The rows of a group lie close to one hidden flat surface of 10 dimensions, which passes through zero. Surfaces can cross.
In the rows, zero is written as 128.
Known rows, each followed by its group:
[137 133 164 128 115 127 145 112 194 175  84 141 121 172 161 132 107 160
 104] => Q2
[119 134 107 152 177 148  96 116 167 129 104 128 133 111 167 148 172 109
 189] => Q252
[143 153 139 123 135  74 129  96 155 138  71 121 106 145 142 160 154 128
 159] => Q252
[106 154  91 126 162 107 132  96 133 159  89 152  81 126 183 151  84 149
 166] => Q252
[123 137 121 126  92 191 112 132  81 135  76 148 112 124 151 119 115 183
 106] => Q2
[139 136 157  95 110 144 103 138  73 115 100  90 134  93 108 115 178 150
 141] => Q2
[129 133 107 129 101  79 123 147  68  86 135  81 119  67  85 114 172  84
 163] => Q888
[144 110 126 123  80 130 119  53 159 163 127 153 165 146 133 109 129 150
  73] => Q888
[135 130 188 110 151 110 139  71 151 120 137 100 122 117 112 148 140 117
 149] => Q888
[ 85 114 106 145  74 100 144  84  99 144 187 167 115  81 126  93  72 131
  98] => Q954
[171 156 121 129  61  93 120  88 116 162 113 155 117 120 134  93 165 143
 111] => Q888
[137 130  98  63 191 139  95 132 115 117  93 143 112 137 164 181 123 114
 155] => Q252
[129 119 157 102 166 163 119  95 164 136 104 134 122 127 159 149 124 129
 141] => Q2
[188 170 193  82  81 149 131 172 114 110  81  88  96 156 116 141 156 143
 115] => Q954
[147 104 131 169  88 148 129 118 161 130 106  77 178 121  97  88 187 112
 117] => Q252
[109 120  60 138 159 152  89 187  85 129 133 123 166 111 131 102 160 138
 149] => Q888
[119  92  72 138 127 175 111 130 111 117  69  91 169 135 117 127 135 136
 114] => Q2
[167 151 169 123 169 165 130 197 143  99 153 144  88 130 145 136 154  87
 160] => Q888
[162 132 125 127 176 131 103  94 159 138 146 153 170 179 133 150 165 135
 127] => Q954
[104  93 179  30 139  94 120  72 158 137 144 131 130  89 139 151  96 108
 112] => Q2
[108 151 108 183 109 131 125  97 119 128  86 122 128 144 132 144 142 164
 144] => Q2
[171 134 126 123 119  94 118  83 166 146  99 166 102 117 160 127 172  91
 144] => Q954
[130 137 121 129 138 198 100 205  67  60 119 118 102  96 123 146 159  97
 161] => Q888
[102 108  84 118 149  91 139 109 115 129 123  88 147 116 109 132 104 120
 136] => Q252
[115 147 136  82 103  73 132 142  82 134  81 128 110 152 119 154 104 176
 107] => Q2
[102 107  97 133 115  62 122  64 162 135  84  90 157 114 121 148 143 107
 144] => Q252
[132 131  92 140 136  64 144 182 127 115  68 102 111 149 117 151 137  98
 152] => Q954
[111  75  53 130 101 147 101 140 132 113  99 112 195 144 113 132 135 111
  89] => Q954
[156 161 114 118 203 151 135 181 113 138 132 140  87 150 158 133 114 133
 166] => Q252
[103 104 131  74  97 145  93 109  99  94 151 135 132  73 129 142 122 108
 114] => Q954
[ 86 144 128 152 195  90 161 188 105 120 166 131  91 125 123 138  87 129
 175] => Q954
[103 141 160 148  99 173 155  91 121 142  84 138  91 144 144 140  68 186
 107] => Q888
[126 140 170 131 153 116 152  93 140 144 103  84 125 137 115 135 124 163
 149] => Q954
[154 125 139 109 114 201  89 116 113 111 164 132 182 147 113 127 156 149
  92] => Q954
[175 132 134 108  63 137 107  87 147 143 154 184 123 118 150 105 150 106
  86] => Q954
[ 92  87 125 135 189 140 139 165 155 103 161  83 160 119 108 141 109  91
 149] => Q888
[138 127 138  96 150 130 112 137 126 112  87 125 135 168 127 173 140 138
 123] => Q252
[139 124 130 150 173 202 101 135 127 135 157 126 175 130 128 100 169 155
 139] => Q888
[162 162 189  99 140 144 108 150 115 126  90 112 111 130 132 132 188 156
 157] => Q2
[145 160 169 138 207 165 143 154 107 122 155 128  86 119 133 121 131 135
 185] => Q2
[173 124 144 113 106 198  81 141 105  75 178 144 138  83 118 113 198  75
 128] => Q888
[142 139 191  96 143 114 118 171 157 138 110  97 156 156 116 130 174 154
 132] => Q2
[170 112  77  94 196 209 135 184 113 151 137 119 118 132 158  87  84 112
 128] => Q252
[106 134  68 187  85 152 103 169  83 104 168 154 138  97 121  97 153 119
 130] => Q252

New rows. What belongs after each?
[156 121  93 121 163  84 131 190 109 104  90  72 161 173  83 145 167 105
 140] => Q2
[156 143 139 159  84  77 130 125 157 126 155 112 144 124 102 105 186  97
 133] => Q2
[147 140 164 146 133 128 162 169 147 136 185 101 141 153  99  94 117 129
 114] => Q954
[136 135 123 134  66 154 142 157 112 136  58  91 130 164 115 122 111 171
  85] => Q954
[169 131 122  77 100 154 124 164  56 108 153 141 107 115 108 103 119 115
  92] => Q252
[143 144 201 175 126 141 136 160 154 118 154 122 142 151  98 119 183 138
 136] => Q252
[ 66 132 127 186  90  85 149 122 105 124 169 135 135 115  99 117  99 158
 117] => Q252
[110 122  95 165 146 129  87 111 183 101 141 148 174 161 142 183 167  96
 144] => Q2
[149 118 126 142 176 145 106 144 109  75 155  80 192 158  64 155 191 110
 144] => Q888
[169 160 140  99 169  99 149 140  88 121  87 112  73 139 123 144 131 125
 164] => Q2
[163 146 144 162 124 164 122 123 105 132 161 108 142  99 105  72 185 138
 149] => Q888
[ 98 151 115 218  93 113 137 155  87 110 196 126 133  89  92  81 154 131
 151] => Q252
[125 110 145 129 113 125 164 136 189 135 104 126 104 151 142 144  83 102
 104] => Q888
[121 142 137 152  63 171 122 109 144 162  92 168 118 146 167 112 113 182
  90] => Q2
[ 72  94 137 118 158 151 149 129  98 124 164  95 157 119  96 123  63 163
 109] => Q252
[128 114 106 131 108 162 100 101 111 130 101 110 157 107 125 110 161 144
 124] => Q888
[ 94 126 174  80 114 153 108 125 114 142  98 122 140 120 139 137 117 193
 109] => Q2
[102 113 103 137 167 129 114 105 145 108 125 127 149 138 132 170 130 115
 148] => Q2
[ 86  78  45  75 137 149  56 150 109 111 109 137 176  81 156 141 148 100
 129] => Q888
[111 101 104 148 130 173 146 193 155 121 115 125 127 146 143 130  89 111
 109] => Q888
[144 138 141 150  68  80 111  86 198 136 118 167 121 122 155 135 178  91
 128] => Q252
[ 77 129 152  98 100 102 161 165 103 120 152 117  96 117 115 140  42 143
 104] => Q954
[100 111  40 138 191 169 123 156 118 144 124 121 137 128 160 125  79 130
 149] => Q252
[106 112 124 169  73 111 180 119 132 128  88  68 115 119  96 112  89 126
 111] => Q888
[169 146 139  64 188 119 133  89 137 153  92 105  81 109 162 136 121 110
 175] => Q252
[ 98 133 109 167 188 100 142 153 108 123 158 133 105 102 125 121 124 115
 184] => Q954
[120 117  81 107  94 121 108 155 104 110 110 145 146 162 124 157 114 128
  86] => Q954
[124 130  73 197 136 163 109 128 139 134 143 111 141  69 148  78 178  95
 186] => Q252
[ 96 168 125 160 113 100 113 175  55 105 121 100 145 143  87 140 161 191
 148] => Q2
[122 166  83 174 114 110  86 146 121 111 150 192 100 103 164 139 174 102
 172] => Q252
[174 111  80  96  88 141  92 133 109  99 131 165 125 110 136 128 159  61
 103] => Q2
[ 91 115  69 125 129 125 104 132 104 152  89 122 147 110 148 113 121 161
 135] => Q888
[111 120 151 101 138  99 142  94 171 152 103 126 104 113 157 142  98 121
 141] => Q888
[105 142 100 167 165  92 163 129 124 150 110  85 124 135 117 120 105 149
 165] => Q252
[160 144 153 126 197 122 116 105 153 133 147 119 157 170 120 151 171 137
 153] => Q954
[112 117 102 183 162 110 153 153 146 142 178 149 117 101 133  86 118  97
 156] => Q954
[104 150 141 153 163 172 160 240 106  97 128 137  55 130 148 146  75 117
 158] => Q888
[147 129 110  91 115 125 103 157  95 102 146 159 123 132 128 143 139 104
 111] => Q252
[161 121 136 118 111 141 106 104 158 125 129 128 134  93 141 112 180  83
 140] => Q252
[132 127 192 157 116 171 160 157 112 126 169 106 143 132  87  85 124 162
 103] => Q252
[115 150 171 152 144 142 124 107 171 134 186 173 111 118 159 134 125 129
 148] => Q2
[168 122  62 144 127 102 171 155  87 124 131 121  94 134 105  99  97  80
 120] => Q2
[140 111 104 149 149 178 104 136 129 130 140 113 193 148 113 109 167 142
 118] => Q888
[114 110 110 131 123 166 124 156 131 111  74 107 125 128 139 143 119 120
 130] => Q888
[167 120 175  91 165 138 106 132 153 111 136  87 152 103 116 124 203  86
 163] => Q2
[ 76 129 153 165 174 214 154 159 110 116 149 131 111 144 134 143  59 180
 132] => Q888
[112 124  80 174 129 208 110 153 108 141 147 194 135 140 160 104 108 162
 108] => Q954
[102 105  99 129 200 105 131 174 159 119 126 130 139 155 138 161 112  98
 153] => Q954
[125  80 114  69 130 109  99 158 152 105 194 146 171 113 120 133 131  61
  92] => Q2
[ 93 148 122 192 110 134 120 155  94 118 134  89 165 129  91 110 166 178
 145] => Q2
